All groups share one centre, and each spreads out both ways along 5 directions, with some noise.
In the rows, 128 means zero.
Known rows, each followed by its group:
[ 82 143 131 142 119 136 173 138 127 129 145 156 126 194 142 131 149] -> Q_544
[142 179 122 113 111 112 180 133 137  73 137  87 104  96 124 143 137] -> Q_304
[135 138 117 153 144 145 170 180 109  45 157 127 136 132 129 178  73] -> Q_304
[110 120 156  89 131 101 121 126 156 195  66 118  95 172 144  83 164] -> Q_732
[112 116 101 135 161 108  93 158 160 133 121 112 127 186 159 128 128] -> Q_544
[137 155 117 145 154 136 165 182 145  95 125 106 113 138 160 147  71] -> Q_575
[125 177 153 131 119  88 173  78 141 107 116  61 105 129 126 122 165] -> Q_575
[112  78 102 144 153  85  94  70 113 153 150  95 167 193 106 135 155] -> Q_544
[153 103  99 100 144 105 115 135 127 124 124  96 135 127 117 140 109] -> Q_544
[117 134 146  87 156  99 170 177 161 161  62  89  86 199 154 108 117] -> Q_732
[178 119 124  72 117 126 152 137 112 119 111 107 117  65 102 130 102] -> Q_544
[113 147 129 167 137 123   9 143 189  85 125 126 120 112 152 122 174] -> Q_575
[128 153 176 148 163 131 158 166 148 134  69 107  95 146 162 116  79] -> Q_732
[151 135 150 160 145 140 199 130  86  83 141 108 141 113 116 163  54] -> Q_732
[141  81  66  82 126 108 154 125 100 148 155 115 156 155 104 147 115] -> Q_304
[ 78 176 200 141 133 109 160 135 167 111  68 109  83 192 148 112 183] -> Q_732
[116 134 173 169 136 147  66 116 145 126 104 144 125 108 135 114 146] -> Q_575
[132  92  99  69 118  94 115 102 123 158 123 111 132 146 101 122 166] -> Q_544
[131  97  88 103 131 116 142 141 113 139 143 124 144 157 124 140 115] -> Q_304
[141  60 134 117 121 152 145 100  55 157 149 176 174 121  83 140 101] -> Q_575
[149 127  59 109 140 113 184 179 118  76 164  95 135 148 130 172  76] -> Q_575
[152  90  51  96 128 120 152 150  96 105 181 124 164 136 107 167  93] -> Q_732
[ 86  91 164 125 134 128  89 118 133 165 103 171 133 193 123 109 177] -> Q_304
[112 104 154 115 132  94  76  73 139 185  91 105 127 152 114  93 184] -> Q_544
[141 120 112 148 134 129 115 125 111  91 153 123 149 110 110 151 114] -> Q_575
[108 127 172 131 137 129 102 108 149 194  77 136 110 147 145  86 148] -> Q_304
[127 149 148 143 153 131 179 157 133 107 106 103 113 149 142 141  84] -> Q_732
[164 142 117 122 136 121 174 109 111 147 131  88 127  94 130 125  76] -> Q_304

New rows. What belongs after each?
[134  68 151 133 134 133 145  67  63 181 135 146 170 147  86 126 111] -> Q_304
[119 105 130 106 143 142 130 171 133 167 101 158 121 165 145 117 108] -> Q_575
[145  79 105 116 133  97 141  65  78 125 159  92 171 134  73 149 124] -> Q_544
[155 130 164 125 130 131 134 110 119 133 101 113 115  86 119 117 103] -> Q_544
[135 181 136 116 104 107 171 121 144  83 125  85  98  92 124 133 148] -> Q_304
[ 75 158 164 204 142 153 174 126 126 124 142 156 136 195 154 137 131] -> Q_544
[126 152 161 146 130 148 168 136 120 120 117 140 114 117 135 125 105] -> Q_544
[123  54 108 137 161 146 109 147  93 180 131 164 167 194 131 135  78] -> Q_304
[ 97  91 153 119 133 125  92 120 130 179 105 166 131 186 125 104 169] -> Q_304
[128 155 145  70 102 137 143 180 167 150  81 149  76 108 153  98 148] -> Q_544
[144  70  65 106 130 130  98 150 101 103 179 156 175 134  99 172 112] -> Q_575
[155 127 123  61 103 125 160 141 118 134 109 125 108  90 109 121 130] -> Q_544
[101  83  72 131 158  84  88 120 148 146 146 101 158 225 132 136 158] -> Q_544
[113 141 106  71  98  86 133 121 159 135 121 100 104 142 120 114 209] -> Q_304
[135 116 139 114 138 125 139 116 121 160 107 121 123 133 125 117 115] -> Q_732
[135 164 129 127 113 166 236 182  99  81 149 157 116 109 133 158  73] -> Q_544
[ 99 146 110 133 124 142 183 177 134 109 149 150 127 179 147 145 119] -> Q_544
[137 197 153 117 124 111 136 119 183 162  72  77  67  88 173  79 133] -> Q_304
[123  66 136 146 168 147 107 132 108 200 110 157 155 178 141 114  77] -> Q_304
[187 119 111  96 147 120 114 163 131 107 103  84 115  74 129 137  65] -> Q_544
[131 133  79  78 106  65 174  86 121  99 158  61 134 148  96 150 185] -> Q_575
[160 132 157 119 109 140 197 103  77 112 133 124 136  75  89 141  94] -> Q_544
[136 111 132 197 166 126 142  87  86 100 161  99 169 149 113 161  77] -> Q_544
[139 108  75  74 122  96 209 130 101 130 151 101 139 168 106 149 119] -> Q_575
[116  97 106  99 126 114 131 132 119 137 135 134 138 167 117 135 150] -> Q_304
[141 143 200 157 123 149 168  78  86 127 111 127 124  86 107 122 101] -> Q_544
[119 144 100  71 115  92 120 139 173 167 106 101  97 144 153  94 175] -> Q_304
[128  91  85  63 122  95 144 129 120 160 128 117 136 171 110 127 151] -> Q_732
[117 153 107  82 107  97 137 140 158 118 121 103 103 141 133 121 183] -> Q_304
